The rows come from 4 hidden closed curves, with some noise, and rows from the same curve form a group. Each curve winds through 8 dimensions. The rows are also pushed far along 5 directions, which tell nothing about the answers.
(in the rows, 128 means zero)
Some rows, each with its group after it:
[145 112 122 167 122 122 118  97 111 104 134 129 156 132  79 200 152 125
 101]  J
[145 116 111 138 147 130 113 100 102 108 119 129 136 127 117 151 147 127
 120]  B
[ 91 138 117 145  97 138 101 134 112  91 134 134 132 170 127 118 129 128
 116]  S
[156 137 110 156 127 152 125 113 109 117  90 120 134 115 111 161 129 119
 115]  S
[143 156 116 127 141  89 185 139 122 190  95 148 134  93 149 151 118 146
 104]  D
[118 119 125 133 113 145 118  97 123 120 118 150 121 115 117 118 138 134
 116]  D
[176  84  89 127 166  89 118 131  75  58 132  83 160 155  80 215 198 139
 106]  B
[161 112 155  80 107 133 148 206 116 178 120 143  90 149 149 126 131 135
 173]  B
[ 60 148 103 100 101  89 108 157  94  92 164 156 127 135 125 109 129 145
  93]  J
[169 117 147 138  89  82 206 161 120 174 104 188 131 116 130 149 116 132
 117]  S
[ 99 147 128 106 141 125 119 132 138 143 147 124 119  88 125 122 111 136
 119]  D
[150 109 145 163  94 130 187 127 141 157  83 175 143 132 147 118 119 137
 115]  S
[128 170  89 155 121 146 124  76 160 140 115  96 134  85 121 156 108 125
  97]  B
[164 166 140 139 146 138 148 110 150 167 123 140 127  80 110 149 113 107
 127]  J
[183 132 144 168 130 156 161  89 168 150 107 120 148  92 105 174 123 102
 118]  J
[102 165 103 104 132 116 123 105 153 169 128 124 128  53 137 145 119 124
 129]  S
[167 125 143 122 170 117 132 140 115 152 131 120 104 141 136 130 136 132
 160]  B
[ 74 172 111 142 108 139  94 106 136  83 162 125 127 144 116 103 115 123
  93]  J
[154 115 131 101 123 109 149 162 101 141 115 135 137 116 122 159 131 114
 126]  J
[119 133 104  55 160 104 117 171 111 140 138 114 112  89 149 125 142 144
 143]  D
[ 63 134  97 112 139  72 113 133  97  87 154 149 153 106 100 139 155 159
  84]  B
[140 130 123 136 156 109 141 118 129 115 129 140 139 124 131 143 157 134
 122]  J
[ 74 172  80  66 155  69 129 151  88 137 142 160 110  63 136 113 123 166
  92]  D
[152  94 138 146 106 133 128 126 122 107 119 144 131 141 133 145 134 110
 149]  S
[ 77 147 144 108  60  93 174 145 129 228  99 222 100  35 163  73  51 141
 125]  D
[119 134 137 172 104 113 155  82 120 136 108 168 153  80  86 145 101 116
  82]  D
[124 143 120 144 119 147 105 109 146 116 131  92 142 141 120 132 134 113
 126]  D
[204 135 155 163 120 171 163 108 166 141 103 122 127 122 115 143 116  87
 140]  S
[ 72 163 106 126 113 124 101 118 131 127 139 130 128 117 150  90 104 128
 119]  D
[117 124 162 125  75 180 145 152 166 161 100 161 117 132 170  62 103 119
 152]  D
[ 95 133 113 102 146 101 118 130 134 169 136 137 116  84 165 116 119 152
 148]  B
[145 103 135  97 140 136 133 171 117 129 105 117 118 142 156 116 145 135
 159]  S
[120 136 120 104 145 137 128 136 140 132 113 120 122 106 154 105 130 131
 140]  S
[100 175 111  99 116 125 132 109 173 132 151 154 124  46 132 108 108 109
 120]  S
[ 97 182 111 157 124 134 143  94 162 134 126 171 138  76 121 116 126 146
  87]  J
[108 128 130 111 140 118  99 134 123 124 161 116 110 151 151 119 118 125
 155]  B
[113 162 137 134 138 158 121 138 172 133 148 133 107 121 148  97 119 140
 142]  J
[180 135 147 154 161 157 134 125 135 189  98 115 103 118 156 142 104 125
 169]  J
[121 155 126 106 122 115 149 138 121 137 128 174 124  97 125 108 120 127
 110]  B
[127 104 131 128 119 154  90 121 115  58 150 115 150 163  94 144 153  99
 120]  J
[ 91 160  91 138 192 129  76  70 144  82 162  82 137 106 138 118 122 125
 122]  B
[ 95 121 118 106 115  79 156 131  92 136 113 202 152  69 101 146 145 145
  84]  B
[144 131 123 131 120 122 124 153 113 111 133 108 110 164 122 143 137 133
 135]  S
[116 142  96  95 167  87 122 169  88 117 137 119 121 119 122 143 146 163
 117]  B
[183 153 120 142 156 162 120  76 145 134 125  98 116 114 113 154 125  97
 133]  B
[ 99 139 128 118 149 145  75 145 113  71 172  94 108 206 137  87 144 131
 136]  D
[ 93 162 127 139 109 140 108 118 149  88 166 128 122 156 121  84 119 120
 111]  B
[ 50 147 127 111  93 157  93 146 157  63 177 128 140 169 116  88 145 133
 103]  D
[ 96 143  71 104 147  84  90 132  97  78 161 106 113 113 123 146 145 153
 117]  S
[ 98 133 116 145 131 175  70 115 125  69 145 123 132 163 114 117 158 135
 124]  J
[134 126 164 142 103 103 191 144 145 202 108 167 139 102 142 138  98 127
 122]  D
[149 101 119 119 173 105  97 114  87 105 147  93 112 147 116 161 149 131
 144]  D
[ 75 141 116  78 113  93  87 158 110  74 197 141 118 148 117 110 152 125
 129]  S
[ 73 146 120 155  53 118 138  85 168  96 145 195 142  98 121  99 120 117
  99]  S
[142 162 117 116 174 105 138 136 140 145 143  97 108 109 147 138 122 134
 137]  J
[168 164 130 128 149 113 185 104 164 222  94 113 119  43 167 146  63 102
 134]  J
[ 66 163 106 126  65 121 134 115 118 101 133 213 150 110  85 115 148 139
  58]  B
[135 127 146 134 126 127 117 114 117 141 139 153 125 122 118 135 125 111
 139]  J
[ 93 209 141 104 120 158 125 117 173 199 134 147 109  67 154  74  73 101
 133]  S
[126  97 102 123 138  75 112 111  68 105 132 137 140 126 102 173 162 141
 112]  D

New rows. What belongs after each?
[126 135 140 151  87 155 133 131 117  91 121 167 138 173  80 121 158 131
  93]  B
[171 146 136 189 142 146 164  89 150 134  99 155 155 107 100 167 142 125
 103]  J
[ 97 156 133 149 119 168  99 110 145 122 134 155 122 128 136  93 119 128
 130]  J
[ 84 164  99 135  98 116 115 114 129  92 148 145 122 121 113 114 128 137
  96]  S
[ 79 183 125 120 146 142 113  95 193 121 173 141 123  74 147  84 104 119
 122]  J
[133 151 134 152 110 172 123  57 183 155 116 112 137  97 132 128 111  91
 129]  J
[110 130 134 120 125 102 150 171 125 120 142 173 138 125 131 132 140 145
 120]  J
[145 144 127 155 132 146 137  95 121 113 111 143 122 143 118 115 135 127
 103]  D
[132 116 145 131  95 111 181 154 139 147 104 165 144 139 155 122 130 125
 123]  J
[ 98 130 128 107 114 114 139 167 155 138 146 131 119 136 167 116 132 149
 141]  J
[125 146 118 137 133 129 126 128 105 127 107 121 132 144 120 134 139 133
 111]  S
[ 95 134  98 114 124  99 106 119  93 124 136 138 137  88 121 152 117 129
 102]  J
[112 110 128 148 129 103 119 100 102  72 148 150 154 145  94 137 155 123
  96]  B
[ 95 146 119  77 141 130  91 142 145  86 184 111 112 163 146  88 155 123
 145]  D
[128 108 151  97  94 121 146 158 122 153 124 173 132 100 135 121 115 111
 137]  J
[121 159 110 149 129 125 119  83 133  97 127 132 129  97 113 135 120 105
 113]  S
[114 168 103 127 146 106 140 116 152 145 127 111 116  78 156 132  94 125
 133]  S
[144 102 137 130  94 126 140 125 116 119 126 179 156 129 104 147 158 117
 108]  S
[178 116 163 142  82 149 168 127 157 176  95 142 122 128 134 122 117 102
 154]  D
[140  85 144 178 136 129 136 115  97 104 108 135 160 172 110 162 148 135
 104]  D
[114 106 143 118  86 138 147 151 133 136 104 173 133 141 159  95 143 133
 134]  J
[116 160 119 163  98 132 142  68 154 132 125 149 146  90  92 141 123 118
  80]  B
[165  93 139 135 141 143 118 146 121  76 135 107 114 185 139 116 149 123
 157]  S
[165  83 147 124 124  72 180 165  78 178  91 156 130  86 116 175 108 135
 129]  D
[128 139 126 173 121 169 130 113 151  92 120 126 145 133 113 137 123 132
  99]  J
[142 117 154 143 111 135 130 127 128 142 134 135 114 167 133 133 120 114
 147]  B
[153 135 150 192 134 156 149  91 142 124 102 118 136 138 113 128 102 111
 110]  B
[174 108 171 167 105 160 154 132 138 121 104 144 132 211 135 114 159 111
 149]  J
[166 110 132 141 122  70 190 132 107 171 100 175 151 105 107 185 149 144
 108]  B
[158 132 119 110 155  86 166 150 138 193 121  86 111  91 170 171  97 133
 148]  J
[107 161 105 149  88 130 139  80 142 146 109 161 126 103 125 116 122 132
  97]  D
[107  94 134  79 148  92  97 173  79 104 163 128 109 147 132 121 149 141
 152]  B
[140 128 122 177  75 148 146 109 129  79 112 174 150 136  98 135 129 116
  88]  S
[197 106 149 146 139 161 156 134 139 146  98 101 141 166 120 154 154 122
 135]  S
[112 153 120 102 134 130 133 128 169 131 144 114 133 109 147 122 135 118
 133]  J
[113 161  96 130 136 139 120 117 145  88 126 103 129 114 123 122 133 132
 109]  S
[152 127 144 180 138 133 136 117 114  93 126 114 141 189  92 155 138 120
 111]  B
[113 168 113 143 106 109 169 122 162 184 108 139 130  79 154 128  82 137
 108]  B
[138 146 137 157  94 148 168 121 161 156 103 155 147  90 115 150 106 120
 101]  J
[161 144 169 129  71 162 154 146 162 189 125 155  86 148 151  89  94 108
 161]  B
[ 81 132 120 109  70 101 126 164 114 102 149 179 111 140 132  93 134 147
 117]  S
[ 68 130 154 116 110 153  87 129 149 111 166 131 113 150 136  85 119 121
 147]  B
[156 147 101  84 167 118 122 165 119 183 122  80 103  91 149 168 122 145
 154]  S
[ 81 138 118 120  93 152  92 109 138 108 148 145 134 105 115 118 125 121
 109]  J
[111 146 157 161 109 138 161 109 171 162 115 174 137 114 136  95 110 129
 123]  B
[103 110 128  66  97  86 148 194 112 185 118 151 116 118 182 122 125 141
 157]  J
[179 124 150 177 140 145 150 107 134 136 106 102 126 170 133 141 109 107
 139]  D
[167  99 162 110 120 115 152 158 117 159 127 154 113 145 140 123 140 125
 157]  S
[122 143 137 100 153 100 133 133 132 200 140 131  97  89 164 118 105 139
 151]  D
[151 119 141 173 114 149 160  72 126 163  82 173 125 100 114 135 121 134
  99]  D
[142 108 135 132 126 116 155 129 119 144 110 159 145 146 140 136 159 137
 118]  D
[ 95 115 126 109  86 121 132 147 125 127 117 155 139 147 152 110 146 131
 127]  J
[172 141 129 147 170 160 133  82 146 165  99  99 148 106 126 158 132 110
 126]  S
[ 81 128 118  94 115  96  92 163  94 102 166 134 107 175 149  91 137 139
 142]  D
